There are 3 ways to turn a row about zero (a turn may also mirror it). The second row of each pair is the first, turned, with some noise.
In the rows, zero is written as 128.
Some pairs, each with its turn after it:
[ 90 170 150 144]
[132  69 120 123]  B

[161 108 132  83]
[185 120 104 137]  C

[ 81 106 106 170]
[ 99 179 172 136]  C

[153 173 179 148]
[137  95 105  60]  B

[145 113 108 108]
[163 127 128 123]  C

[104 170  79 161]
[192  94 124 157]  B

[155  98 112  82]
[185 126 116 131]  C

[138  93 128 177]
[183 113 115 109]  S

[133 138 103 153]
[146  96 144 140]  S

[ 83  97 145 146]
[ 92 105 101 163]  B

[118 104 120 159]
[170 125 134 108]  S

[84 92 99 94]
[143 187 161 157]  S

[144 174 165  98]
[124  71 102 140]  C

[160 124 159 162]
[142  98  91  98]  S

[139 176 138 139]
[154  98 132  94]  B

New pairs. What belongs after each?
[ 93 165 133  85]
[ 74 152 158 138]  S

[157 161 109 168]
[174 126 100 110]  B

[116 139 108 167]
[150 106 154 118]  S

[172 156  81 134]
[136  80 126 174]  S

[ 94 125 116 140]
[140 137 162 118]  S

[119 106 168 100]
[113 169 103 111]  S

[127 146 158 133]
[103 105 108 138]  C

[178 150 111 153]
[124 119 104  63]  C

[136  92 163 159]
[163 135  96  93]  S

[177 161 117 168]
[135  59 110 131]  S

[114 162 105 155]
[127  97 167 119]  S

[ 77 124 138 166]
[ 78 153 156 146]  C

[153 122 138 151]
[140 109 103 120]  S

[ 77  90 120 112]
[141 155 160 172]  C

[156 150  77 179]
[115 143 148  49]  C

[166 126 170 122]
[109 142 120  80]  B

[171 146 115 101]
[161  95 112  97]  C

[ 82 128 119  91]
[107 105 163 162]  B

[ 86 167  77 161]
[132  99 206 130]  S

[ 95 139 153 174]
[124  86  82 132]  B

[178  96 106  77]
[133 145  78 191]  S

[134  90 107 157]
[134 158  94 156]  B

[113  94 163 134]
[117 156 104 164]  C

[ 89  84 133 154]
[110 183 140 158]  C

[ 85 122 176 104]
[108 115 125 191]  C

[156 171 157 115]
[132 109 146  72]  B

[127  95 175 109]
[ 72 136 121 117]  B

[ 83 110 117 146]
[149 148 168 113]  S

[124 124 125  79]
[163 105 135 149]  C

[124 173 104 100]
[137  80 160 116]  C

[115 109 131 172]
[ 97 170 130 130]  C

[164  93  79 146]
[163 172 132  83]  C

[ 80 112 103 141]
[159 148 176 117]  S

[ 87 108 169  78]
[100 201 123 108]  S

[129 132  94 117]
[131 120 142 159]  S

[134  91 172 138]
[ 84 142  99 115]  B

[133 110 117 133]
[140 142 128 119]  C

